There are 3 nested groupings, the coarsest first. Each group lies inside one group of the grouping before and may be the whole of it. The rows also spread widely along 12 directions, which tell nothing about the answers.
In the rows, zero is written as 100.
Some rows, each with its group in each grouping after it:
|  94 |  84 | 111 |  92 | 100 |  90 | 139 | 100 |  91 | 115 | 109 | 106 | 109 | 103 |  97 | 114 | 106 |  98 | 112 |  99 |  70 |  97 |  80 |  92 | 116 |  93 | 107 | 109 | 113 | 109 | 112 |	guga rup Q_733
| 102 | 115 |  79 |  76 | 120 | 124 |  99 | 108 |  70 |  84 |  92 |  78 | 111 | 125 | 116 |  84 |  61 |  83 | 148 |  95 | 123 |  73 | 108 | 133 |  82 | 107 | 102 | 110 |  86 |  82 | 119 |	puli firen Q_292
| 120 |  73 |  99 | 111 |  87 | 117 |  85 | 108 | 108 |  78 | 147 | 118 | 115 | 115 |  90 |  70 | 111 |  76 | 102 | 121 | 108 |  63 | 140 | 106 | 100 | 102 |  92 |  81 |  75 |  65 |  88 |	puli rim Q_855
| 101 | 120 | 113 | 130 |  88 |  86 |  57 | 110 | 129 | 108 |  95 |  97 |  64 |  78 |  85 |  45 | 145 | 108 |  60 | 109 | 112 |  95 |  97 |  85 |  93 | 169 |  97 | 118 | 100 | 114 |  84 |	guga mep Q_577
| 103 |  39 | 109 |  73 | 112 |  66 | 139 | 116 |  91 |  89 | 139 | 117 | 125 | 124 | 133 | 129 |  93 | 119 |  93 | 105 |  67 | 139 |  69 | 153 |  77 |  89 | 116 |  79 | 115 |  79 |  79 |	riv Nam Q_331
|  97 | 123 | 108 | 116 |  85 | 143 |  83 | 101 | 100 |  63 |  57 | 100 |  88 |  95 | 111 | 104 | 100 |  97 |  77 |  71 | 122 | 101 |  86 | 108 | 106 | 131 |  69 | 101 | 108 |  74 |  77 |	riv Nam Q_113
| 110 |  82 | 130 |  97 |  58 | 133 |  82 | 113 | 101 |  89 | 126 | 113 |  97 | 126 | 136 | 101 | 110 |  87 |  92 |  97 | 131 |  79 | 128 | 105 |  93 | 118 | 105 |  81 |  81 |  61 |  92 |	guga rup Q_422
| 101 |  96 |  88 |  72 | 102 |  71 | 110 |  85 | 105 | 123 | 100 |  95 | 112 | 101 |  66 | 137 |  74 | 137 | 104 | 113 | 101 | 123 |  98 |  89 | 109 |  55 |  97 |  85 | 122 |  99 | 106 |	riv nalim Q_689
| 105 |  95 | 106 |  88 | 114 |  99 |  92 |  96 | 106 | 125 | 131 |  87 | 108 | 117 |  88 |  97 | 103 | 105 | 102 | 125 | 119 |  94 | 121 |  85 |  96 |  98 |  94 |  80 | 101 |  98 | 105 |	puli nata Q_681
| 113 |  67 | 120 | 106 |  63 | 103 |  72 | 106 | 132 |  88 | 120 | 114 | 101 |  72 |  95 |  53 | 146 |  91 |  86 | 129 |  84 | 104 | 104 | 123 |  97 | 130 | 124 |  83 |  83 | 112 |  87 |	puli rim Q_302
| 101 |  82 | 124 |  94 |  65 | 100 |  87 |  85 |  93 | 111 |  77 |  83 | 106 |  86 | 100 | 133 |  90 |  91 | 108 |  93 |  95 | 130 |  90 |  92 | 120 |  91 |  79 |  97 | 106 |  99 | 130 |	puli firen Q_295
| 112 |  82 | 109 | 143 |  75 | 106 |  84 | 117 | 117 |  98 | 129 | 131 |  89 | 110 | 123 | 102 | 109 | 100 |  63 |  99 | 125 |  92 | 122 |  90 |  83 |  94 | 105 |  92 |  80 |  89 |  68 |	bim Redag Q_373
| 102 |  78 | 126 | 101 |  91 | 138 |  95 | 110 |  82 |  42 | 104 | 105 | 120 | 114 | 162 | 118 | 103 |  86 |  84 |  86 | 101 | 110 |  83 | 153 |  92 | 123 |  99 |  70 | 104 |  63 |  70 |	bim Fod Q_765
| 105 |  95 | 113 | 107 |  93 | 129 |  88 |  94 |  95 |  79 | 100 |  97 | 108 | 103 | 121 | 106 | 105 |  77 | 109 | 101 | 102 |  97 | 112 | 102 | 107 | 101 |  98 |  83 |  94 |  89 | 100 |	bim Dodek Q_177
| 110 |  72 |  94 | 114 |  98 |  97 |  78 | 104 | 100 |  62 | 105 | 110 | 135 |  97 |  95 | 114 |  90 |  95 |  77 | 105 |  97 | 128 |  94 | 137 |  95 |  83 |  69 |  68 |  94 |  77 |  84 |	puli nata Q_736
|  99 |  99 |  87 | 119 | 125 |  47 | 112 | 104 |  77 | 115 |  78 |  85 |  85 |  97 | 117 | 124 |  66 | 122 |  95 |  79 |  85 | 141 |  51 | 110 |  84 |  96 |  90 | 131 | 119 | 120 | 107 |	bim Redag Q_972
| 105 |  62 | 135 |  93 |  57 |  70 |  84 | 117 | 118 | 137 | 121 | 104 |  88 |  93 |  79 |  86 | 134 | 101 |  87 | 127 |  99 | 120 | 102 | 103 | 100 | 125 | 109 | 100 |  89 | 113 | 112 |	riv sanos Q_975
| 100 |  94 | 127 | 101 |  81 | 134 | 120 | 104 |  94 | 110 | 100 | 102 |  96 | 106 | 117 | 112 | 115 |  92 |  87 |  88 | 105 |  83 |  92 |  88 | 117 | 120 |  90 | 102 | 114 |  91 |  96 |	puli nata Q_114
| 109 | 113 |  72 | 137 |  98 |  83 |  92 | 107 | 130 | 106 |  98 | 125 |  81 |  85 |  64 |  88 |  96 | 126 |  71 |  94 | 112 |  97 | 107 |  75 |  93 |  81 |  92 | 116 |  94 | 104 |  72 |	riv Nam Q_113
| 103 |  90 | 123 | 103 |  82 |  77 |  56 |  85 |  98 |  88 |  79 |  75 |  94 |  84 |  95 |  92 | 110 | 100 |  90 | 100 |  88 | 135 |  78 | 107 | 108 | 138 |  76 |  94 | 113 |  86 | 116 |	guga rup Q_733
| 115 |  79 | 100 |  95 |  94 |  58 |  95 | 116 |  99 | 135 | 114 |  92 |  78 | 100 |  87 |  65 |  96 | 117 | 103 | 111 |  91 |  97 |  83 | 109 |  86 | 129 | 113 | 131 | 103 | 102 | 113 |	puli nata Q_681
|  99 |  91 | 101 | 109 | 109 |  91 |  93 |  80 | 114 |  82 |  94 |  90 |  98 |  79 |  79 |  78 | 126 | 103 |  99 | 110 |  64 | 118 |  86 |  97 | 114 | 121 |  91 |  91 | 116 | 103 |  97 |	riv Nam Q_331
|  91 | 107 |  94 | 104 | 107 | 112 | 106 | 119 |  71 |  96 |  80 |  85 | 107 | 107 | 120 |  99 |  81 |  67 | 142 |  96 | 108 |  98 |  91 | 131 |  88 | 104 | 111 | 118 |  70 | 129 | 133 |	bim Redag Q_373
|  94 | 104 |  91 | 114 | 127 |  90 | 111 |  97 |  88 |  92 |  94 |  95 | 100 | 104 | 122 | 114 |  84 | 112 |  95 |  89 |  95 | 118 |  74 | 108 |  86 |  95 |  99 | 103 | 114 | 112 |  90 |	bim Redag Q_373
| 106 | 123 |  61 | 147 | 114 | 128 |  92 |  96 | 110 |  72 |  87 | 106 |  98 |  80 |  96 |  73 |  91 |  79 | 114 |  81 | 106 |  78 | 118 |  91 |  93 |  79 | 100 | 111 |  71 | 114 |  99 |	puli firen Q_292
| 113 |  92 |  92 | 112 |  81 |  80 |  91 | 124 |  96 | 131 | 106 | 107 |  94 | 111 |  73 |  97 |  81 | 104 |  89 | 105 | 124 |  85 | 106 |  93 |  98 |  99 |  78 | 126 |  87 |  90 | 107 |	puli nata Q_736
| 100 | 109 |  88 | 101 | 108 |  90 | 105 |  97 | 109 | 114 | 101 | 103 |  96 |  92 |  98 |  99 |  96 | 119 | 106 | 113 |  98 | 102 | 100 |  94 |  93 |  79 | 129 | 102 | 102 | 130 |  91 |	bim Redag Q_972
|  90 | 120 |  87 |  91 | 128 | 114 | 160 | 108 |  83 | 123 | 106 | 104 |  97 | 129 |  87 | 115 |  83 | 111 | 110 |  90 | 111 |  61 |  95 |  79 | 110 |  93 |  92 | 121 | 120 |  95 |  96 |	riv nalim Q_689
|  96 |  73 | 120 |  98 | 100 | 127 | 128 | 102 |  89 |  96 | 114 |  99 | 126 | 104 | 116 | 117 | 116 |  68 | 113 | 103 |  83 | 102 |  96 | 112 | 114 |  94 |  98 |  80 |  94 | 109 | 115 |	puli nata Q_114
| 108 |  96 | 104 | 122 |  82 | 122 |  97 |  90 | 130 |  83 | 107 | 122 |  89 |  86 | 105 |  99 | 120 | 115 |  69 |  92 | 101 |  99 | 109 |  82 | 105 |  92 | 110 |  79 | 108 |  90 |  67 |	riv nalim Q_689
| 111 |  86 | 114 |  56 |  81 | 114 | 111 |  87 |  92 | 110 | 110 |  88 |  89 | 110 | 121 |  90 |  92 | 113 | 128 | 103 |  93 |  82 |  98 | 103 | 104 | 113 | 131 |  99 | 122 |  84 | 109 |	puli rim Q_302
| 101 |  95 |  86 | 108 | 114 |  59 | 121 | 118 | 118 | 144 | 118 | 110 | 100 |  94 | 101 | 114 |  91 | 125 |  88 | 105 | 113 | 124 |  83 | 102 |  71 |  65 | 121 | 113 |  88 | 150 |  97 |	puli rim Q_855
|  98 |  84 | 109 |  92 |  82 | 104 |  90 |  84 | 121 |  73 |  91 | 113 | 129 |  71 |  62 |  96 | 124 | 117 |  73 | 121 |  69 | 112 |  84 | 110 | 127 | 105 |  79 |  78 | 128 |  88 |  69 |	puli firen Q_295

New rows. What belongs after each?
| 100 | 109 |  96 |  92 | 104 |  95 |  94 | 110 | 100 | 102 |  96 |  99 |  92 | 113 |  86 |  92 |  91 | 118 |  89 | 102 | 120 |  96 |  95 | 107 |  91 | 121 |  85 | 108 | 108 |  79 |  85 |	riv Nam Q_113
| 104 |  63 | 107 | 112 | 108 | 115 | 123 |  81 | 106 |  68 | 120 | 107 | 112 |  97 | 146 | 127 | 107 |  90 | 106 |  84 |  66 | 134 |  95 | 109 |  96 |  70 | 118 |  61 | 102 |  96 |  94 |	riv Nam Q_331
| 108 | 105 |  94 |  80 | 121 | 103 |  75 |  82 |  99 |  69 | 110 |  91 | 111 | 114 | 110 |  92 |  89 | 122 |  96 | 115 | 103 | 101 | 104 | 114 |  91 | 106 |  97 |  72 | 127 |  63 |  69 |	bim Dodek Q_177
| 114 | 115 |  61 | 118 | 102 |  80 |  96 | 100 | 125 | 112 |  98 | 121 |  90 |  87 |  70 |  97 |  75 | 149 |  70 |  96 | 113 |  95 |  97 |  80 |  91 |  62 | 104 | 112 | 114 | 104 |  66 |	puli nata Q_736
|  96 |  82 | 127 |  92 | 102 | 127 | 104 |  81 |  97 |  76 | 108 |  85 | 105 | 101 | 132 | 104 | 121 |  85 | 108 |  97 |  86 | 121 |  97 | 110 | 103 | 115 | 106 |  64 | 111 |  97 | 104 |	riv sanos Q_975
| 100 |  92 | 138 |  81 |  60 |  91 |  56 |  74 | 103 | 102 |  77 |  83 |  95 |  93 | 103 | 133 | 100 | 132 |  68 | 108 | 106 | 141 |  85 |  91 | 118 | 117 |  74 |  77 | 141 |  75 |  89 |	bim Redag Q_373
| 110 | 100 |  97 |  89 |  91 |  42 |  87 | 103 |  91 | 143 |  94 |  81 |  68 | 106 | 105 | 116 |  66 | 134 |  99 |  87 | 113 | 128 |  85 |  89 |  85 | 103 | 104 | 131 | 115 | 100 | 124 |	guga mep Q_577
| 104 | 108 |  72 | 100 | 119 |  96 | 106 |  87 | 116 |  98 | 103 | 103 | 107 |  87 |  92 |  91 |  87 | 120 | 109 | 101 |  92 |  99 | 102 |  94 |  90 |  67 | 120 |  97 | 106 | 115 |  89 |	puli firen Q_292
| 103 |  87 | 104 |  75 | 105 | 105 | 125 |  86 |  74 |  99 |  99 |  84 |  99 | 104 | 113 |  92 |  92 |  86 | 152 | 101 |  60 |  85 |  87 | 104 | 116 | 105 | 126 | 115 | 116 |  98 | 127 |	bim Dodek Q_177
| 107 |  88 | 104 |  98 | 112 | 117 |  96 |  99 |  98 |  77 | 121 |  93 | 107 | 110 | 135 |  83 | 104 |  87 | 109 | 101 | 104 |  97 | 101 | 125 |  82 | 114 | 110 |  81 |  93 |  93 |  95 |	puli rim Q_855
| 116 |  92 |  85 | 118 |  80 |  86 | 102 | 122 | 124 | 133 | 145 | 129 |  87 | 102 |  66 |  64 | 113 | 109 | 102 | 129 | 106 |  50 | 136 |  74 |  99 |  87 | 137 | 121 |  73 | 110 |  91 |	bim Fod Q_765
|  99 | 107 |  80 | 123 | 121 |  91 | 119 | 120 |  79 | 102 |  87 |  92 |  86 | 107 | 104 |  89 |  79 |  85 | 118 |  78 | 107 |  99 |  82 | 117 |  83 | 111 |  92 | 132 |  82 | 114 | 119 |	riv sanos Q_975
|  93 | 108 | 118 |  96 |  87 | 101 |  89 | 101 | 103 | 103 |  78 |  88 |  92 |  85 | 117 | 104 | 113 |  96 |  98 |  93 | 102 | 122 |  84 | 108 | 100 | 121 | 111 | 102 | 102 | 124 | 112 |	guga mep Q_577
| 101 | 108 |  94 | 103 |  80 | 101 |  93 | 107 | 112 | 105 |  94 | 118 |  99 |  94 |  81 |  97 |  97 | 121 |  86 | 112 | 110 |  88 | 101 |  96 | 103 |  90 | 109 | 107 | 102 | 106 |  77 |	bim Redag Q_373
|  97 | 115 |  83 |  70 | 118 | 105 | 124 |  87 |  73 | 106 |  86 |  82 | 106 | 121 |  92 | 131 |  54 | 114 | 134 |  90 | 112 | 100 |  98 |  98 | 106 |  69 |  90 |  99 | 118 |  90 | 117 |	riv sanos Q_975
| 109 | 115 |  65 | 132 | 102 | 105 |  99 | 112 | 127 |  95 | 106 | 124 |  85 |  86 |  74 |  63 | 102 | 110 |  95 | 100 | 114 |  76 | 118 |  95 |  85 |  83 | 122 | 109 |  76 | 119 |  78 |	riv sanos Q_975
|  96 |  92 |  99 |  93 | 100 |  90 |  79 | 101 |  89 |  85 |  94 |  94 | 128 | 103 |  71 | 106 |  92 |  94 | 103 | 127 |  98 | 112 |  98 | 124 | 109 | 100 |  73 |  86 |  98 |  94 | 103 |	bim Redag Q_373
| 106 |  83 |  97 | 110 |  98 |  71 | 102 |  84 | 109 |  97 | 101 | 104 |  94 |  77 |  88 |  88 | 110 | 120 |  97 | 111 |  54 | 113 |  81 |  94 | 111 |  97 | 115 | 105 | 123 | 113 |  89 |	bim Redag Q_972
| 113 | 100 | 102 | 163 |  69 | 118 |  55 | 104 | 121 |  79 |  98 | 119 |  83 |  84 | 110 |  90 | 111 |  86 |  69 |  92 | 122 |  99 | 124 |  84 |  94 |  99 |  90 |  94 |  70 |  97 |  81 |	bim Redag Q_373
|  86 |  95 | 109 | 114 | 141 | 114 | 131 |  90 |  72 |  83 | 105 |  85 | 114 | 117 | 151 | 131 |  93 |  82 | 110 |  82 |  86 | 118 |  78 | 106 |  94 |  98 |  93 |  86 | 113 | 111 | 104 |	bim Redag Q_373
|  94 | 104 | 112 |  59 |  92 | 122 |  86 |  88 |  95 |  62 |  75 |  84 | 106 |  91 | 139 |  87 | 100 | 114 | 117 |  95 |  89 | 120 |  72 | 150 |  89 | 126 | 137 |  77 | 116 |  97 |  94 |	guga rup Q_422
| 110 |  92 |  94 | 154 |  94 |  87 |  88 | 137 | 130 | 131 | 143 | 122 |  72 | 103 |  79 |  45 | 135 |  80 |  87 | 117 | 128 |  73 | 137 |  84 |  72 | 119 | 115 | 118 |  43 | 129 |  99 |	riv sanos Q_975
|  99 |  93 |  98 | 114 | 103 |  85 | 120 | 110 |  99 | 113 | 113 | 106 |  92 | 101 | 107 |  91 | 105 |  98 | 108 |  93 |  89 |  96 |  90 |  97 |  91 | 102 | 114 | 117 |  90 | 118 | 111 |	guga rup Q_422
| 112 |  81 | 112 |  96 |  76 |  82 |  83 |  93 | 100 | 109 |  98 |  95 |  90 |  96 |  82 |  95 |  99 | 122 |  76 | 104 |  90 | 105 |  83 |  93 | 114 | 122 |  77 | 107 | 130 |  71 |  93 |	puli nata Q_736
|  89 | 121 | 103 | 118 | 133 | 101 |  86 |  89 | 110 | 105 |  95 |  81 | 106 | 102 | 120 | 122 |  99 | 112 |  69 |  91 | 130 | 134 |  91 |  87 |  80 | 100 |  71 |  79 | 113 | 114 |  84 |	puli firen Q_292
|  96 |  89 | 104 |  82 | 111 |  78 |  90 |  91 | 112 |  94 |  94 |  91 | 121 |  80 |  85 |  96 | 112 | 125 |  81 | 121 |  78 | 138 |  66 | 127 |  99 | 108 |  99 |  79 | 126 | 118 |  87 |	puli nata Q_736
| 108 | 112 |  90 |  58 |  91 | 102 |  73 |  66 |  99 |  92 |  84 |  81 | 110 |  96 |  52 |  90 |  77 | 131 | 116 | 121 |  95 |  85 | 108 |  89 | 127 | 100 |  80 |  92 | 138 |  60 |  98 |	puli firen Q_295
| 115 |  36 | 130 |  78 |  49 |  43 |  90 | 124 |  98 | 129 | 132 | 109 |  99 | 102 | 100 | 102 | 108 |  99 | 102 | 121 |  77 | 126 |  96 | 127 |  96 | 111 | 123 | 108 |  88 |  92 | 126 |	guga mep Q_577
| 101 | 135 | 104 | 143 |  91 | 141 | 101 |  84 | 119 | 108 |  81 | 102 |  74 |  85 | 108 | 108 | 111 | 102 |  72 |  70 | 128 |  82 | 104 |  42 | 116 |  98 |  79 | 109 | 108 | 113 |  84 |	puli rim Q_855
|  99 |  81 | 113 |  55 | 102 |  89 | 112 | 111 |  99 | 125 | 136 |  97 | 113 | 129 |  86 |  98 | 105 | 113 | 112 | 137 | 111 |  91 | 114 | 115 |  93 | 107 | 118 |  81 | 103 |  90 | 103 |	riv nalim Q_689
| 108 |  80 | 111 |  78 |  93 |  88 | 123 |  93 | 105 | 131 | 135 | 103 |  97 | 111 |  91 |  98 | 106 | 117 | 104 | 116 |  89 |  81 | 103 |  77 | 111 |  96 | 110 | 102 | 122 |  92 |  97 |	puli rim Q_855
|  92 | 110 | 104 |  48 | 114 | 120 | 103 |  92 |  88 |  73 |  94 |  87 | 125 | 110 | 118 | 108 |  89 | 126 | 111 | 117 | 100 | 103 |  81 | 143 |  99 | 108 | 124 |  74 | 131 |  89 |  77 |	bim Fod Q_765
|  94 | 118 |  94 | 122 | 119 | 116 |  87 | 124 | 109 |  83 |  90 |  95 |  96 | 100 | 131 |  88 | 105 |  90 |  90 |  91 | 138 | 118 |  94 | 138 |  59 | 117 | 113 |  89 |  69 | 126 |  92 |	riv nalim Q_689
|  99 | 101 |  93 |  82 | 116 | 110 | 110 |  77 |  93 |  88 | 116 |  91 | 116 | 111 |  99 | 102 |  94 | 103 | 126 | 107 |  88 |  91 | 113 |  91 | 109 |  80 | 107 |  76 | 111 |  90 | 108 |	guga rup Q_422
| 113 | 102 |  86 | 110 | 103 |  85 | 106 |  92 | 112 | 111 | 110 | 112 |  90 | 102 |  96 | 114 |  79 | 141 |  71 |  90 | 112 | 102 |  93 |  80 |  93 |  80 |  89 | 103 | 124 |  87 |  70 |	puli rim Q_302
|  97 |  89 | 123 |  80 |  81 |  93 |  75 |  97 | 120 | 100 | 109 | 102 | 119 |  94 | 100 | 119 | 119 | 113 |  76 | 122 | 111 | 134 | 105 | 111 | 100 |  97 | 105 |  63 | 105 | 106 |  88 |	guga mep Q_577
|  91 | 148 | 102 | 104 | 115 | 138 |  66 |  86 |  87 |  63 |  44 |  66 |  92 | 104 | 118 | 115 |  81 | 106 |  84 |  71 | 146 | 120 |  82 | 113 |  95 | 134 |  55 |  85 | 119 |  77 |  90 |	riv nalim Q_689
| 116 |  89 |  73 | 117 |  77 |  72 |  89 | 118 | 103 |  97 |  96 | 126 |  99 |  89 |  66 |  88 |  79 | 112 | 100 | 111 |  91 |  89 | 103 | 113 | 102 |  77 | 105 | 124 |  85 |  97 |  89 |	bim Redag Q_972
| 112 |  93 |  98 | 130 |  98 | 121 | 101 |  89 | 110 |  81 | 109 | 108 |  86 |  97 | 152 | 107 |  92 | 103 |  85 |  66 | 105 | 104 | 104 |  88 |  82 |  85 | 110 |  91 | 103 |  85 |  79 |	puli firen Q_292
| 108 |  50 | 119 |  62 |  83 |  86 | 117 |  86 | 108 | 102 | 112 |  97 | 111 |  76 | 126 | 105 | 108 | 118 | 116 | 109 |  49 | 138 |  70 | 132 | 100 |  85 | 155 |  78 | 120 | 119 | 108 |	puli nata Q_681
|  89 | 129 | 108 |  63 | 118 | 129 |  97 |  85 |  70 | 103 |  66 |  58 | 109 | 118 | 105 | 114 |  76 | 100 | 122 |  96 | 122 |  99 |  82 | 107 | 111 | 122 |  74 |  96 | 128 |  92 | 120 |	puli nata Q_736
| 106 | 127 |  70 | 134 | 121 | 142 |  97 | 113 |  93 |  72 | 102 | 104 |  94 | 113 |  98 |  51 |  95 |  71 | 113 |  87 | 123 |  38 | 122 |  98 |  90 | 126 |  86 | 123 |  76 |  81 |  90 |	puli firen Q_292
| 104 | 122 |  83 | 139 |  92 | 135 |  86 | 101 | 132 |  71 |  89 | 124 |  90 |  85 |  83 |  79 | 117 | 105 |  71 |  94 | 116 |  81 | 116 |  85 | 103 | 102 |  89 |  94 |  90 |  93 |  60 |	riv Nam Q_331
| 111 |  89 |  75 | 111 | 132 |  78 |  75 | 103 |  81 |  59 | 111 |  85 | 117 | 108 | 117 |  90 |  70 |  95 | 118 | 103 |  95 | 119 |  96 | 148 |  74 |  96 | 100 |  86 |  85 |  84 | 104 |	bim Fod Q_765
|  95 |  95 | 114 |  97 |  81 | 107 |  89 | 117 |  95 | 108 |  88 |  92 | 110 |  99 |  91 |  91 | 107 |  80 | 104 | 107 | 111 |  97 |  95 | 117 | 102 | 127 |  83 | 112 |  86 | 103 | 113 |	puli firen Q_292
| 108 |  90 |  84 | 113 |  97 | 100 | 115 | 112 | 101 | 107 | 106 | 113 | 111 |  95 |  70 |  97 |  91 |  96 | 104 | 104 |  96 |  82 | 101 |  99 | 110 |  78 |  92 | 112 |  88 | 105 | 103 |	puli nata Q_681
|  96 | 102 | 125 |  69 |  65 | 108 |  80 | 106 |  92 | 112 |  77 |  93 | 110 | 105 | 106 | 134 |  87 | 111 |  98 | 114 | 125 | 118 |  95 | 118 | 107 |  97 |  99 |  90 | 105 | 102 | 101 |	bim Redag Q_972
| 116 |  69 |  89 | 131 |  84 |  98 | 149 |  99 |  91 |  99 | 123 | 132 |  91 | 100 | 116 | 126 |  81 | 103 | 108 |  72 |  63 |  76 |  97 |  74 | 119 |  53 | 119 | 121 | 107 |  85 |  94 |	bim Fod Q_765
|  97 | 125 | 112 |  96 |  80 | 107 |  67 |  99 | 116 |  90 |  63 |  90 |  80 |  72 | 111 |  80 | 117 | 114 |  82 |  93 | 111 | 117 |  80 | 114 |  95 | 140 | 116 | 105 | 109 | 118 |  91 |	guga mep Q_577
| 111 | 119 |  68 | 128 | 107 |  82 | 106 | 128 | 108 | 130 | 106 | 118 |  74 | 106 |  77 |  74 |  81 | 127 |  76 |  92 | 128 |  64 |  96 |  84 |  81 | 104 |  98 | 144 |  95 | 103 |  79 |	puli nata Q_736
| 111 |  89 |  61 |  87 |  96 |  83 | 112 | 117 | 101 | 101 |  99 | 118 | 121 |  89 |  64 |  89 |  71 | 112 | 122 | 115 |  88 |  92 |  95 | 131 |  96 |  58 | 124 | 114 |  84 | 115 | 103 |	puli nata Q_736
|  96 | 114 |  68 | 139 | 103 | 109 | 125 | 127 | 112 |  79 |  71 | 140 | 110 |  80 |  83 | 119 |  87 | 105 |  76 |  75 | 107 | 109 |  78 | 119 |  91 |  64 |  90 | 117 |  79 | 123 |  68 |	riv Nam Q_113
| 112 |  76 |  97 | 139 |  91 |  86 |  96 | 119 | 121 | 122 | 136 | 116 | 105 |  94 |  95 |  94 | 113 |  75 |  95 | 111 | 113 | 103 | 124 |  92 |  85 |  74 | 102 |  98 |  52 | 131 | 112 |	puli rim Q_855
|  97 | 113 |  97 |  85 | 141 | 102 | 107 |  88 | 100 | 128 | 131 |  84 | 112 | 134 |  98 | 119 |  88 | 122 |  91 | 115 | 132 |  94 | 114 |  73 |  91 |  86 |  84 |  74 | 123 |  95 |  91 |	puli nata Q_736
